The rows come from 4 hidden closed curves, with some noise, and rows from the same curve form a group. Each curve winds through 8 dimensions. The rows are also pushed far along 5 directions, which tell nothing about the answers.
Some rows, each with its group after it:
[-14   9 -14  -3 -14  16  -2  14  -5 -23  11 -41   5  18  33  65  15  23
 -17   1 -46   2  -9 -10   2 -58] -> q706
[  6   7 -38  15 -25   3  31 -18   1  11  16 -11  -5 -59 -27 -23   0 -11
   2  -4 -14  -2  22  19  26  10] -> q762
[ -3 -13  16  33 -17  34   1 -11  -7   5   3   0  13  32 -33  -5   6 -20
   6 -18   9   4 -19  21 -18  18] -> q706
[ 25 -18  -5  26 -10  34 -11   7 -14 -28  14 -21  16  29 -16  39  20  -4
 -12 -28   0  -2 -11   5 -44 -24] -> q621
[ -1  -1 -32   0  -8  31   8 -20 -14  -9 -22 -24   4   5 -24  17   5  18
 -18  -7 -28 -14  11  15   2 -14] -> q587
[ 15  -1  20 -17  18  17  -9  -2   1  -2 -41  17 -18  13 -36   2 -31 -23
  14  27  24   3  10   0  -3  42] -> q587
[ 24  -7 -10  26  -6   3  21  -1  10   6  20   0   7 -16 -38  -7 -11 -55
  -3 -23  30   6  11  21  -2  17] -> q762
[-16   4   1   3  -1   3 -14   8 -14  -2  25 -16  13  11  26   6  19  33
 -17 -14 -14   6 -14  -2  -3 -35] -> q621
[ -4  -4  18  16   1  26   0  -6   0   1 -11  11  -7  27 -39  25 -19 -60
  13   4  17   4 -12  13   5  31] -> q706
[ 22 -25  -8  10   7  31 -12  11   1 -37   0 -12   9  60  -2  60  -7  -9
 -23 -11 -14  -7  -7  -2 -39 -31] -> q762
[-15 -10  27 -16  21 -12 -35  16 -32  -1   5   0  12  10  47 -18  25  21
  12 -14  27  -1  -9 -24 -16  -2] -> q706
[-11  29 -35  -6 -16  -8  38 -11  21  -7   0  -9 -27 -52  -2   6 -11   0
 -19  31 -58  11  19  -1  34 -18] -> q587
[  6  -8 -19  11  -1   3  10  -9   1   7  10   7   8   8  -9 -29  -2 -21
  -7 -18  10  -3   4  19  -9   6] -> q621
[-39  -9   4  11  -2 -29  -1 -22 -17   9  10  17  -3 -32  19 -48  10  43
  -2 -12 -20 -13 -18 -23  18  -2] -> q762
[ 49 -22 -30  33  -2 -19  -9  17  23 -16  86  26  35  16  25  -8  30   5
 -31 -40  -3  -1  10  24 -53 -34] -> q706
[-36  27 -29 -16 -12  -5  16 -35 -14  13 -24  -2 -28 -46  -6 -41  -8  11
  14  17 -25  -8   7  -5  40  15] -> q621
[ -3  26 -19 -19  -1 -20   8  -4  13  -4  -2  10 -21 -35   7  -7  -1 -20
   5  26 -26   2  17  -5  20   4] -> q706
[-43  -7  28  -3 -12 -14 -10  -7 -12  16  18 -19  10 -22  33 -41  -2  64
  13 -16  -6   3   3 -34  19  10] -> q587
[ -6 -14   6  20   2  -9  11  -6  -9  12   6  -1  16 -15  -3 -15   8  23
 -13 -28  17  -5  -8   3   4  -8] -> q587
[-22  -7  31 -17  28  -4 -40  11 -37   3  -6   5  11  22  40 -13  19  14
  13 -14  35  -2 -14 -20 -11   5] -> q706
[  2   2 -14  12 -19  16  27 -14   4 -13 -24 -21  -6 -14 -36  24   3 -38
  -4   0 -25  -2   5   4   2   3] -> q621
[-29   2  34  -8  14 -27 -15  -4  -1  11   7  32  -8 -15  26 -49   0  29
   9  11  -1   7  -4 -23   8  24] -> q762
[-20   9  29   5   1   0   6   3   4  18  11   5   2  -7  10  -8  -7  -5
  11   2  21  19   1   1  19  20] -> q706
[ -3 -18  13  26 -17 -20   8  10  14  19  47   1  19  -8  13 -38   6  -3
   3 -19   4   8  -6   1   1   4] -> q706
[ 21  15 -25  10   3  10  22  -7   8  -1  -2   7  -1  -9 -27  16   4 -48
  -9  -9  18   4  11  33  -1   3] -> q706
[ -9  10 -34  -8  -6  33   9 -30 -19  -6 -40 -20 -17   0 -36  10 -17  -7
  -1   0  -9 -12   4   7  12   3] -> q587
[-21 -18  -4   4 -11 -37  12  -4  -3  13  18 -17   8 -48  16 -28   2  43
  -8 -12 -29 -14   3 -24  31 -15] -> q587
[-28   4  38   5   4 -21   2  -3   6  16  13  23  -7 -28  16 -47 -11  27
   5   7   9  17  -3 -19  17  25] -> q587
[-30  16  34  -6  11 -12  -2 -23  -3  18 -25  39 -25 -25 -12 -45 -17  -2
  25  21  20   8  -4 -13  23  54] -> q762
[-63  30  21 -22   3 -10 -17 -31 -39  16 -41  -6 -25 -28   1 -39   2  18
  23  -4  10  -1 -25 -32  33  22] -> q706
[ 16  -4   2  -3  -2 -22  10  32  20   3  37  -6   4 -23  41  -6  -6  31
  -8  14  -1  17  11  -8   4 -23] -> q621
[ -1   1   0  -9   5  33 -13  -3 -12 -17 -39  -9 -25  37 -27  57 -35 -40
  18  16  16  -7 -20  -9   4   5] -> q706
[-33  -4  -6   9 -13   8  -2 -10 -27   8   9 -24   3 -16  -1   4   6  24
  -2 -10 -23  -9 -16  -6  30 -17] -> q762
[ 24  -7 -50   0  -7  11  -3  15  10 -25  34 -16  11  30  35  49   4  24
 -21  -2 -33 -11   6  11 -17 -60] -> q706
[-16   2 -21 -12  -8 -27  -6  11  -8  -8  35 -31  10 -32  47  -4  23  29
 -13 -13 -41  -3  10 -25  12 -40] -> q762
[-55   3  10  -4  -7 -25   3 -13 -16   9   0 -14  -1 -30  27 -24  14  25
   0  -5 -38  -5  -9 -28  34  -7] -> q621
[ 33 -25 -28  40   0  23   8   2  -5  -5  32   4  36  31 -10  23  27  12
 -34 -41  13 -12  -5  46 -32 -37] -> q621
[ 16   8  -7 -28  12  30  -4  -1  -1  -5 -45 -10 -22  22 -36  18 -39 -30
   7  25  15   2  14   5   3  22] -> q587
[  2 -13  24   7  16 -26  -6  24   0   4  30  10  25  -5  37  -2  29  32
 -21 -10   1   5  -3  -2  -6 -24] -> q621
[-19   9  22  -7   4  -2  -4  -2   7   7   6  14  -7  -4   4 -26 -13   3
   3  16  -7  16   8  -7  12  25] -> q762
[ 24   5  -8  -7  10  18 -17  26  10 -34  27 -13  13  39  19  45  14 -10
 -34  -4 -25  17  13   5 -37 -36] -> q587
[-10  20  -4 -20  -7  -4   7   7   2 -13  -1 -30  -6 -36  24   3  11  31
 -12  14 -40  16  25 -22   8 -17] -> q587
[-25  13  24 -37  38 -12 -43  11 -27   4 -15  25 -17  21  40 -21  -2  21
   9  21  22   4 -21 -22   3   2] -> q762
[-48 -29   3  27   1  21 -28 -33 -57  -8   2   2  14  19   5  -4  24  42
  -1 -43 -10 -31 -35 -13  -4 -10] -> q621
[-14  24  20 -18  -8 -12   3 -13   0  14 -26   9 -27 -49 -13 -41  -8  13
  29  31   0  10   9 -18  23  41] -> q621
[ 27  10   1 -14   2 -21  -6  34  14  -3  33  -7  -3 -19  31  -6   1  15
  -4  13   8  20   7 -10  -9 -22] -> q621
[-10  10 -12 -13  10 -22   1   3   5  15  21   9   5  -7  35 -38   1  23
 -12  -2   1   5   9   5  11 -10] -> q762
[-26 -18   4  45 -26  -3  24 -28   1  37  29  12  22 -18 -20 -49   7  -1
  11 -30   4  -8  -4  26  24  32] -> q706
[-38  22  -9 -16 -15  25 -12 -23 -38 -23 -37 -30 -27 -18   4  16  10  14
  20   7 -31  -5  -8 -34   7  -4] -> q706
[ 24  -1 -49  22  -8  10  27   2  14 -13  24 -10   8  11 -14  38   1 -27
 -37 -14 -21  -4  -1  33  -3 -46] -> q762
[ 26  15 -24 -12  13  14  17   2   2 -13 -41   1 -24  -6 -34  50 -15 -42
  -7  27   5  -5   1  15  10  -9] -> q621
[ -6  33 -47  -3 -17  -9  43 -18  24   0  -1  -6 -21 -40   7   4 -16   0
  -8  14 -25   6  21  11  29 -15] -> q587
[  6 -22   6  -3   5 -10  -9  12   0  -3   8  -3   5  -3   8  -4  -9  22
  -5   4  -9  -7   4 -16  -1  -4] -> q587
[-41  16 -10 -24 -17 -12  10 -19  -1  -1 -14 -26 -22 -40  18 -25 -21  21
  14  14 -40   2  18 -38  34  10] -> q762
[ 46  -1   8  -7  26   1   0  35  21   3   8  17  15  29   8  19   4  -3
 -21  13  31  14   8  31 -23 -15] -> q621
[ 15   9 -19   4   8  -8  14  -4  11 -12   3  21 -12 -16   6   2  -2  -6
  -8   6   3   3   8   5  -8  -7] -> q587
[-39  -5  10  36 -12  19   2 -52 -28   9 -19  23  -5  -9 -45 -19   5  -1
  16 -28   8 -19 -24   6  11  37] -> q762
[  8  26 -24 -48  24  -2 -10  22   8 -14 -11  -7 -12  19  43  15  -6  11
 -19  35 -21  11  19  -2  -2 -32] -> q762
[-28 -12   2  42  -7  49 -13 -48 -34 -21 -30   5   4  53 -48  60   6 -20
   3 -48  11 -28 -40   9 -18   3] -> q587
[ -2 -17 -20  17 -14  17 -16  -3 -14 -12  13 -22   8  37  -8  41  -2  10
  -7 -23 -13 -20 -31  -2  -7 -37] -> q621

New rows, each followed by its group:
[-68   0  28 -16   9  10 -42 -12 -49   8  -4  -7   6  23  51 -14  14  60
  17 -11  -3  -7 -23 -29  16  -1] -> q706
[-44 -26  25   3  23 -15 -39 -12 -49   6   6  17  10  12  31 -42  19  31
   7 -33  17 -19 -29 -28  -4   6] -> q621
[ 29 -33  19   5  33 -13 -21  33  -4 -12  20  10  28  36  20   6  18   5
 -35 -20  18   0 -10  -2 -41 -29] -> q762
[-34 -11  28  18   4  -6 -14 -32 -32  10 -15  12  11  -7 -14 -26  18   6
  15 -43  28 -16 -18 -14  -1  29] -> q762
[-48 -10  42   0   1 -27 -32 -14 -23  34   4  14  -5  -2   4 -57 -17  30
  31 -14  31 -10 -37 -31  27  31] -> q621
[ 31 -16   2  19  -6  -2 -16  10   9 -10  33  11  22  14  -2   6  28  15
  -9 -17  -6  -5  -2  12 -37 -12] -> q621
[-16  -4 -28  28 -21  -6  29 -31   7  12   5  -6  12 -15 -23  11   2   2
 -13 -30 -19 -22  -2  19  25 -12] -> q587
[-45  -5  20   7 -10 -18 -38 -28 -34  19   9   8   2  -8  -3 -47  15  40
  22 -29   2 -20 -36 -25  10  16] -> q621
[-30  -5  26  38  -8  17  12 -32 -10  12  -3  18  -7  -7 -41 -25 -16  -7
   5 -21  18   5 -19   2  11  37] -> q587
[-27 -15 -21  25 -21   2  11 -27 -11  -9  21 -10   9 -16   2 -19  13  33
 -18 -24 -51 -14  -2  -8   2 -16] -> q762
[ 46 -15  15  13  23 -17   3  29  31   4  30  45   4  22   7   1 -23 -28
  -2   7  53  12  -3  17 -22   7] -> q762
[-21   8 -26  -9 -20  13  13 -22  -6  -6 -14 -30 -13 -18  -5  -5 -18   5
   9   0 -25  -5  18 -15  19   6] -> q762
[  5 -29   3  22   2  18 -33   2 -24 -12  38  -7  31  41   7   2  15  -3
  -3 -53  24  -7  -7  -1 -39  -6] -> q762
[ 26 -12 -21   7  -4  15   7   2   3  -4  -7 -11   1  23 -23  14 -17 -25
  -1  -8  20  -8  -4  14 -13  -7] -> q621
[ 42 -23 -18  17   2  -2  15   6  20  -2  18  13   6  -6 -28  -5 -16 -22
 -12  -4  10  -5  16  18 -12   7] -> q587
[  6  18  -1 -28  -4  -3   3  14   1 -12 -29 -18 -18 -17   8   5  11 -13
  10  35 -21   9   6 -16  -2  -4] -> q706
[ -4  -4   0   3   2 -25   7   2  11  21  31  15  11  -9  18 -61   2   0
  -3 -12   9   7  10   7   0  12] -> q621
[-45   9  15 -20   3 -15 -31  -6 -24 -11  -1  -4 -12 -13  38   1  13  27
  16   9 -33  -7  -9 -41  15  -4] -> q706
[  2 -26 -46  60 -36  -1  17 -33   1   6  63   5  24  -7 -17 -28  11  19
 -11 -62  -7 -23 -10  25 -12 -16] -> q706
[-26  -7  27  17  -2   7 -12   5 -13   5  28  -6  21  18  26   8  15  21
  -2 -23   5   8 -13  -5   1  -9] -> q706
[-17   7  -5  14   3  33  -6 -22 -15 -11 -16   2  -3  44 -13  34  -9  -8
  -5 -20  12  -4 -20  10  -9  -7] -> q587
[ 25   9 -24   1  -5 -19   6   7  27   0  43  19  -3 -15  20 -27  -7  11
  -4   3   0  10  18   8 -11  -5] -> q706
[ -8  -5  33 -11  -1  -1  -3   5   0   9 -18  -5  -1   4   3 -26  -8   7
  18  11  13   9   2 -15  -2  27] -> q621
[-12 -19   9 -20   8  24 -45  13 -25 -24  -1 -34  15  56  29  39   4  45
  -8 -10 -22 -11  -6 -26 -21 -30] -> q587
[  3 -12 -23  12   8  -9  -5   5  -7 -10  29   9  10  14  24  10  18  17
 -27 -15 -15 -12 -17   7 -11 -45] -> q762
[-43  26  -2 -13 -13  25   6 -11 -14 -10 -27 -33 -18  -5   6  47  -4   4
   5  17 -34   4  -7 -14  34 -14] -> q706
[ 17  -4 -17   8   2   7  10 -10  -3 -10  -5   8  -1 -16 -13  -6   7   5
  -9  -7   2  -5  14   9 -15   3] -> q587
[  8   3 -32   4   3  -5  11   1  10   4  26   4  10   6  17  -9   4   5
 -23 -11  -5   1   9  23  -3 -24] -> q762
[  1  12  -8 -12  -6  -2  10 -10  18  -3 -16   3 -10 -17  -8  10  -9   6
   6  21 -23  -3  23   0  14  15] -> q587
[ 15  15  17 -17  13 -22   1  20  29  23  25  33 -10 -14  28 -55 -27   5
  16  26  41  28  22   4   4  34] -> q706
[-26  10  33 -11  19  17 -10  -4 -24  -2 -49  -1 -14  11 -17  31  -2 -10
   1  14   7   1 -21 -10  17   7] -> q621
[-16  21  -3   0 -20 -11  27  -2   6  15   7 -18  -8 -44  10 -27   0   2
   8   3  -3  17   8  -6  24   2] -> q706
[  3   2 -20  -4 -12  14   2   8   7 -20  -3 -23 -12  19  -2  56 -16 -24
  -1  14 -29  -4  -9  -6   7 -28] -> q706
[  0 -21   6  16   2  10  -1  -2  -3   5   9  -3  28  21   2   0  11  29
 -14 -26   5  -7   4  12 -12  -6] -> q762
[ 14 -13   7  -2   9   4 -10  14   3   2  -3   7   9  34   5  18  -4   7
   1   4  14  -7 -11   8 -10  -8] -> q706
[ 18   4  44  -6  21  16 -11  19   3  -3 -10   7  -1  13 -17  -6 -13 -24
  -2   6  41  31  11  -2 -23  32] -> q587
[ 15   8  31 -13  20  -7  -8   9  16   8  -1  23   2  -1 -14 -25  -7 -25
   2   9  26  20  22   5 -11  41] -> q587
[-28 -12  45 -14  21  11 -56   9 -31  -9   5  -4   8  49  21  -9  -2  -1
  10 -22  24   7 -17 -34 -23  15] -> q762
[-21   8  12 -19   2 -12  -8 -13 -10   6 -14   1  -4 -34   9 -35  10  36
   7   7 -15  -1  18 -18  12  21] -> q587
[-24 -12 -12  18 -12  38  -5 -23 -24  -3 -16 -11  10  38 -24  33  12 -11
   0 -14 -21 -22 -21  19   4  -6] -> q706
[  5  31   6 -36  17 -13  19  30  23  -1 -20  -3 -28 -26  19  26 -24 -14
  -8  59 -11  27  14  -7  32 -11] -> q621
[-38  18 -34 -11 -14 -14  18 -14 -10   6   6 -19   0 -45  40  -2  21  36
  -1   0 -42 -10  16  -4  40 -23] -> q706
[ 10 -21 -17  38  -8   0  14  -8  12   4  36  14  15  13 -21  -4  -4 -34
 -15 -29   0  -7  -7  24  -6  -3] -> q621
[ 10   5 -32   1   9  15  -3  -3  -8 -11   1  10  -4  21  -1  21   3  -9
 -14  -1   0  -7  -9  19  -9 -23] -> q762
[-48  20  -6  -2  -8  19   8 -26 -22   6 -20 -14  -9 -13   1  15   2   5
   9   0 -18  -3  -2   0  37   5] -> q706
[ 33   0   9 -15  24   7  -6  10   8  -7 -19  23 -11   5 -16  -5 -14 -18
   0  21  28   9  18   6 -20  26] -> q587
[-27  11 -30  -1 -10  21 -12 -12 -16 -30  14 -28   2  23  26  38  16  23
 -22 -18 -50  -4  -7 -10  -8 -47] -> q587
[ -9  -2 -47  19 -26  -1  22 -15   4  -3  33 -20  17  -8   9  -8  21  11
 -25 -26 -49 -10   7  16   3 -35] -> q621
[ 31 -17 -21  53 -22   9  40  -2  26  11  42   2  13 -10 -39   7 -17 -29
 -14 -26  21   5  -1  37   1  -4] -> q621
[ -1  11  51  -6  32 -16 -11   8  13  12  -4  55 -19   9   7 -33 -29 -21
  15  20  57  26  -7  -7  -5  46] -> q587
[ 17  -1   5   7   3   7  -2   5   8  -7  18   2  17   2 -10  -3  13  -8
 -17 -13  -2  11  20  11 -21   5] -> q587
[ -9  -6   1  29 -18  14  14 -17  -8  -1  16 -17  16 -25 -18 -16  16  15
 -12 -34  -8   5  10   3  -6   5] -> q587
[  8  11 -38  14 -17  13  33 -20  14  13   0   1 -10 -14 -25   2 -26 -20
   7  -2  14  -3  12  29  21  10] -> q762
[ 32   3  19 -23  33 -18   7  25  21   1 -23  15  -6  -1  -6  -5 -16 -31
 -13  24  30  17  18   2  -9  13] -> q762
[-25  24 -11 -18   7  -8   2 -11  -4 -11 -18   8 -32 -21  10  -1 -12   1
  -2  26 -26   2  -2 -19  20  -5] -> q587
[-43  24  29 -18  -1  13  -9  -9 -27   7 -36 -19 -22  -5  -2  -9  -8  -6
  22   8  14  14 -20 -24  19  18] -> q706
[  4  -8  23   6   2  -8   3  17   5  13  18   4  -1 -11  12 -18 -16  13
   6   4  29  16  -3  -7   6   7] -> q621
